All groups share one centre, and each spreads out both ways along 14 directions, with some noise.
Some rows, each with its group after it:
[  7   4  -3   0  -6  -5 -13 -16 -13 -12  -7   0  -3  20   6   9 -25 -10
   5 -12   0]
X
[ 19 -14  16 -32   4 -16  11  14  -3 -14 -18  10  12   4  -3  34  -7  16
  19   9 -31]
Q
[  8 -15 -23 -13 -10 -12  -3 -10   2   3  -8  12   6  -1  -4  -9 -15  11
 -10 -22 -29]
X
[  0   9   3   4  -6  -5   9 -10  -5 -23  16  11  -3 -21  -5  22  -5  12
  13   1  -8]
Y
[ 5 -5 -9  2  3  1 -6 -9 -2 -4 17  5 -5  7 10 -2 -3  8 -5 -6  3]
Q
[ 11 -11  -9  19   4 -16  -9 -13  -7 -20  25  22 -25  -9 -17  -3  11  15
 -14  23   3]
X
[  4  -1  -1  -9  -6 -11   0   1   5 -11   4   8   2  -6   4   5  -3  11
  -4  -2 -10]
G
[ 16  -7   9  11   6 -19   2  -2 -15  -1 -22  23 -10  -6 -12  16  13 -28
  11  10   7]
Q
[ 13   9 -30 -13   6  17 -25   5   2   0   1  17 -15  -5  -3  -5   4  -5
  -9 -11 -13]
Y
[  8   0 -14  10   4 -18 -19   1   8 -15  -7   7   3 -15   1  25  -7  -4
  -4 -26 -17]
G
[  7  -3  22   4 -12 -10   6  -6 -19  -4  12  22   2   3   3   2   5 -15
  22  11   2]
G
[ 10 -25  -2   3 -13   0 -14  -9   1  -1 -19  19  -4   3  -3   2  13  10
 -18   8  -5]
Y
[ 24 -19  15  -4  14 -15   6  -3   1 -20 -18  11   8  -3  -6  18   6  -2
  -2  12 -13]
Q
[ 16  -3  -9   0 -21  -8  -2 -18  -8   5   2   7   5 -10  21  28  15   8
 -21 -12   0]
G
[  3  18   7  -5   4  -4  -3   6  -4   1   4   6   7 -10  26  21  16  -5
   7  -2   7]
X
[  5  17  -5   7   7 -22   8  -3   4   5 -10 -19  -6  -1  15   1  -4  -8
 -27   0  17]
Y
[  4  11   0  21 -11   9   2  -8   5  12  25   9  -8  -9   4 -21   0 -12
  -3  -9  -7]
Q
[  2  -6 -13 -11   7  11  -9   3   6 -19   1   3  -3  -1   9   4  -4  21
 -10  -7  -3]
Y
[ -8 -27 -21  19   9  10 -14  -9  14 -12  34  32  -5 -19 -25  -4  22  13
   6  -4  -4]
X
[  8 -16  10   1  15   8 -15   0  17   5  11  16  15  -4   6  -5  12  13
   5  -2 -32]
G
[  4  14   8   4  -6  -3   8  22   9   0   4  -1 -16  -8   0   3   4  -4
  -5   8   8]
X
[  0  -1   1   0   5 -19 -17  -1   3 -10 -12  -5  17  -1   0  20   9  -9
  -4  -9  -5]
Q
[  9 -11  -8  11  11  -9 -24  -9 -23   1   0  -1   7  -4 -23  -8  29  -3
 -15  11 -16]
X
[ 17  -9  18  -1   5 -12  11  10  -7 -15   5  22 -11  -5   3  -8   7   4
   3   5 -10]
X
[  1 -17   9  -1  -1   8   9   6   6  -5   7  24   0   2  16   4  -1   6
  17   3  12]
Q
[ -5 -11  14  23 -10  -6 -10   5 -16  13  -5  -9   2   2   4   3  15  15
  -7  -1   1]
Y
[ 10   1 -19   1   0 -12  -6 -12  18   5  24   5  -2 -12  -3  -7  15   5
 -29  -7 -12]
G
[ 11  -5   8  16  -6   0  -8  -8 -12  -3   7  18   0  -9   5   4   4   0
   7  -8 -16]
G
[ -3  -9  -9  -3   9 -25  22  15  24  -3  17   2   4   3  -2  -6 -12 -11
   8  -3  14]
Y
[  2  16   0  14   5  -9 -11  -6   8 -17  23   6  -4  -8   8  15   3   3
  -6  24   5]
X
[ 23  33   0   9 -28  -8  14  -6   2  -2   1  -7  -3 -20  -2  16 -19 -25
 -13   9 -23]
Y
[  0  28   7   0  -2   2   1   0 -26   7   6  -3  -7 -11  12  -3   2  -3
   2   2  -4]
G
[ 10  -2  -3 -19 -13  16   3  -6 -26 -14  13   5 -25   0 -18  22   7  26
  13  -2  -5]
Q
[  0  -6  20  13  16   8 -13  14 -16  -5  -6   6  10   6  20   3 -13   9
  24  -1 -18]
G
[-17   3   7  12   7  -9  -3   2  21 -17  -6  -5  -2  -8 -14  -7 -11  11
  -3  -3  -4]
G
[ -1  -1  26 -19  10  -9 -19 -21   8   2 -27   6  -4  20  -4   1   4   3
   1   4  -8]
G
[ 11   6 -22 -17  13   4  -9   8  -8   6  19   7 -19   8  -2  10   3   3
   7   7   3]
Q
[ 12   1  -1   9  -9  -5  15 -22  24  -4 -11  13  -6 -10   4   7  -7 -25
 -15 -16   8]
Y
[ -3 -14  -1   0  -2  -5  -2   6  10  -5  -5   9  -1   2  -5   5  -1   2
   5 -11   4]
G
[  8  -3 -22   1   0   2 -22  15  12  -7  16  20 -20  -7 -10   2   2  10
  -5  -6 -14]
X
[ -1 -17  -4  -2  -6  -7 -19   3 -11 -16  22  -6  -2  24 -17 -13   4  13
  -6   8  -3]
X
[ -3   2 -16  -3 -10 -16 -12 -23 -14 -12  30  -3   3  11  -1  -1   7   8
 -13   0  11]
X
[  2   8 -13   1   2  -6 -30   7  -5   8 -14  28 -11  -8  -4  14   2 -16
  16  -9  -9]
Q
[ -5  -2 -12  12 -13  10 -13  -1   7   3  18   8  -3  -1   9  -5   1   9
  -5  -8   1]
Q
[  9  -3  30  11 -19  27  16   5  14 -20  37  25 -11  -5 -12 -12  -1  -9
  25   4 -12]
X
[  9  -9  -2  11   2   3   0   1  17 -14  14  29 -11  -4   5 -14 -18   4
   7  -6 -12]
Q
[  6 -14 -11  18  -2 -10   5   2 -12  -4  36  14   8  -9  14  -2   6   0
   8 -21   3]
G
[ 20  -6   1 -11  -6  -6  12  -6  22 -10  16  16  27  -3  21  25 -25   2
  10   3 -28]
Y
[ -5  -9 -18 -15 -22  -4 -16  -8 -17  -5  17   3  -5   8 -22 -14   7  20
  -6 -12 -13]
X
[ 10   4 -14 -14 -13   2   0   5 -13 -17  -8  30 -32 -12  -5  26 -26  21
  21  -9 -15]
Q
[  9 -35 -24  -7   2   2 -10   3  26 -11  11   4   7  12  18  16   1  21
 -14 -28   8]
G
[  6   1   3  14 -11  -4   5  -6  -7  11 -11   8  -7 -14   3   5   0  -6
   0 -16  -3]
Y
[  1   4   9 -32 -22   2   4  19  16 -17  28   3  23  18   6  11 -13  -1
  23  18 -14]
Y
[  7  -7  -6   4  -3   5  -6  -5  12  -3  -1   4  -1  -4   3   4   7   3
 -17   1   2]
Y
[  6  26  -6  18   2   4 -17 -22   7 -28  31  -6   9 -15   7  24  12 -19
 -10  -4   6]
Q
[  3  17   2  28   1  -4  -7  -4 -13  -8  21   1  -5 -10  -2  -8  -2  -9
   1   4  -4]
G
[  0   9   0  -7   2  11  14  21   9 -17   8   3  -7 -12   3 -11 -21  19
   3   7 -16]
G
[  2  11   1  10  11 -14 -27  -3  22  -9 -32   1  17 -16   6   4   4 -15
 -26  -4 -16]
Q
[  5  -6  -5 -15  18  12  -2  13 -25  11  11  19  -4  -2  17   0  14  19
  17   9  -2]
Y
[ 13   0   7  14   0  19  -6 -21 -10  -3   0  -8  -1  12  -4   7  -4 -13
   1  26   2]
X
[ 15  15  -6 -14 -12  14  -2   1   1 -10  -3  17  -8 -10   4   7 -16 -10
   7 -11 -20]
Y
[-12  -7 -10  24 -23  -4 -27  13  -6  14 -10  23   1 -11  -7  10  23 -14
   4   1  11]
Q
[  1  10  21  22  -3 -10  -7   5   4  -6 -13  23  -8 -26   1  18   7   3
   7  16  -9]
X
[-10 -23 -18   7 -21   9 -21  17  -5   6  24  22   0   7 -18   2  12  -5
  29 -26   0]
Y

New rows, each followed by its group:
[ 22 -16  17  -2  19   2  20  -4  -2   9 -30  22  -8  -3   9 -10   7  -6
  -8  20  -2]
Q
[  9  -6   1  12   4 -17  23   0  30 -10  16  22   9 -18  17   2  -9 -10
   0 -15  -3]
X
[ 25  11 -18 -10  13 -13 -18  -9 -10   2  -1  11  -9   6  16  15 -21   5
  -3  -3 -22]
Q
[  0 -12   4 -10 -19  23   3   6   3  11   2  -7   6  20   2   0  -7   4
  10   2   0]
X
[ 12  -1  -6   1  -3 -11   1  14   5   7  18  21  -3  -3   1   9 -12 -11
  20  -3 -12]
Q
[  5   0  20  10  -3  -3   5   8   1   4  20  10   8  -7   3   4   4   2
  17   9 -18]
Y
[ -6   6  -2  10   2 -30  -6  -3  13 -30  17  21  -8 -14   0   5  -8   8
   2 -10  -1]
X
[ -2 -31 -21  -3  13  11  10  21  25  -1  28   1  10   6   8  -6   6  14
  -2  -5  17]
Y
[ -5  26 -20  18   2  -2 -13  -2   2 -13  31 -12 -12 -12  -6  -4   2 -11
 -14 -13  11]
G
[  3   1  -9  21 -31  -4  -4 -26   0 -12  35  15 -13 -21 -16  -8  18   3
 -19 -10  -6]
G
[ -2  11  11   9  25   8 -37   5 -16  -2  -7  11 -27   8   2 -29  21  -4
  -3  -8   2]
Y
[ 10   3   8   7 -13  -5   6 -10  -4  -3  -7   7   0 -13   4  10  -4   0
  -5  -5 -13]
Q
[  3  18  20  -2 -19  31   3  16  -5 -13  -2 -11 -10   6  15  -5 -11  -5
   4 -16  -2]
Y
[  4  -2   1  18  -7 -14 -21  -3  -6  -8   5  25  -5  -5   6  16   3  -3
   7  -7  -3]
X
[  7  36   7  39   1  13 -13 -10 -22 -30  37  10 -15 -27   2  -6  -5  -9
  11 -18 -22]
G
[  2  -8  14   7 -11  -3  10   0  -3   1 -12   4  -4  -7  -8  -8   9   0
  -8   6  -1]
Q
[-16  -5  11   3   6  10 -21  32   3   9 -22 -10  -1   0 -19   9  18  21
   5  28  -6]
X
[ 12   7  -6 -10  15  29  24  -9  30 -16  38  -7  -7  -6  17 -15 -14  21
 -12  -2  -7]
Q
[ -2   0 -22   7   4   8   3  -4  12  16   8   8 -11 -11   5 -12 -12  -4
   4 -45  -3]
Q
[  2  -9   5   6 -14   7  15   9  -7  -1 -13  10 -18  -4  -4 -18 -18  23
  -5  11 -13]
G
[  9  -3  -3   6   2   2   7  -3  -9   8   9  19 -13  -2   6   1   3 -11
  11  -1  11]
Q
[ 11  -6 -12   2  -2  -5  -4   3   9  -4  22   6   3   4   6   6   5  -6
  -5   3   3]
G
[  2 -14   7  15 -21   1 -13  -7   0 -23  -6  19  -9  -6 -14  11  -6   7
   9 -12 -14]
G
[ 14  16 -14 -15   8 -18 -18  30  -9  -8  -5  -5 -27  10  -4  -3  -1 -10
 -10 -18  -5]
X
[  5   9   0  10  -4  11   4  -3  13   3  15   8   4 -22 -12  -2  13 -13
  -3   2 -15]
X
[  2  12   6  -6 -10   5 -24 -10  -8  -7 -20  -6   4 -10  -4  11  11  14
 -15  -3 -25]
Q
[ 10   2  17  -2   6 -10  11  -8   3 -26  11  17   0   2  12   2 -20  -2
  18 -10 -10]
Q
[-10  10 -11  12  -8 -28 -13  -3 -11  -3   7  -3  14 -17   8  27  12  -7
   1 -29  10]
G
[  6 -25  20  -4  -7 -10  22   6   1  -8  12  -4  14   9  -2   0  12   6
   1  14   6]
Q
[ 11  -1  -9  -6  -2 -14 -14  12  -4 -10  -2  25  -9   1   2  20 -16   2
  15   5 -12]
Q
[ -2   8 -10 -14 -14  22  -4 -10   1  16 -20 -14  -1   4  -4  10 -15  14
  -7  18  -9]
X
[  9   3  -4  12 -24 -15 -21   2  -7   5 -11  13  -8  -5  -4   6  -6  -4
  -4  -9 -18]
X
[  2 -18 -13   3 -15   2   9  21  13 -21  18  12  -6   3  -5   1 -13   2
   7   3   8]
G
[  7  -4  13  21 -15 -42 -20  -3 -19 -27  22  34  -5  -5   1  -2  11 -11
  11 -31  -8]
X
[  3  11  -5   0   1  -4  -2   1   4  -8  10   1  -9   3  -1   2  -3 -10
  -1   4   5]
G
[  3  -5 -10  -9 -12   5  10  10   9 -15  40  20  -1   0   3   8   8 -10
  21 -16  13]
G
[ -1   9  -1  14   4 -21  -6  -7   0  -6   6  -4   1  -9  -3  -3  -2  -2
 -11  -2  -4]
G
[  8 -11   9  -8  -7  10   4 -10 -18  12 -24  25 -10  -2  15   2 -10  17
  14 -20 -13]
Q
[  7  -4  10  14  -1  -8 -12   1  13 -12  -9  17   9 -12  -7   3   6 -15
  -2  -2 -17]
Q
[ 13 -16 -21  19   7  -3 -12   0  16  12   1  11   0  -5   2  10  -2   1
 -15  11  -5]
X
[  2   5  -9   0  -6 -14   4 -11   1  -1  -9  -3   0  -1   1   1 -19  -6
  -6 -13  -2]
X
[ 12  14  10 -23  -9  21  48   2  -4  -1   0   6 -31 -16  -2  -1 -11  20
   4   9  -2]
Q
[  2 -10   2  10 -18   7 -15  -3 -13  10  -9  14   7  -5  15  18  17   6
  -4  11   7]
Q
[  7 -12   9   1 -11 -28  -5  10  -2   5 -20   1   8  -1 -17  -2   6  -5
  -3  -3 -25]
Q
[ 15   0  -6  -5   2  -9   3   1  -8  -8   3  12   3  -7  18  15  -6   0
   4 -17  -6]
G
[ -3 -10  -8   1  -9  -1  10  -9  17 -10  19  23   0 -16  -4  -4  -6  11
   5 -13 -10]
X
[  9 -26   1 -14  -6  -2   7   2 -21  10  -4   3   3   4 -15 -18  21  19
 -10   9 -17]
X
[ 17   9  -8   9 -23  -1 -10 -31 -35   1  48 -13  -7  15  12   4  -1  14
 -11   2  -6]
Q
[ 18  -4 -16  -3 -15 -20 -11   1   0 -10  14  17   3   0  -4  17   7 -17
  -5   7  -8]
G
[ 11  24 -13  -3  13 -28 -16  17  22  -3  -9 -30  12   9  17   9 -23 -13
 -32  16  -9]
X
[  6 -16 -10  10 -17   6 -21  -1  -5  20 -12   1   5  13  -3   9  -4   4
  -3   6  -9]
X
[-10  -3  25   5 -30   8   8  -4 -12 -10  27   1   4   3  -5  -3  11  10
  14  -6   1]
Q
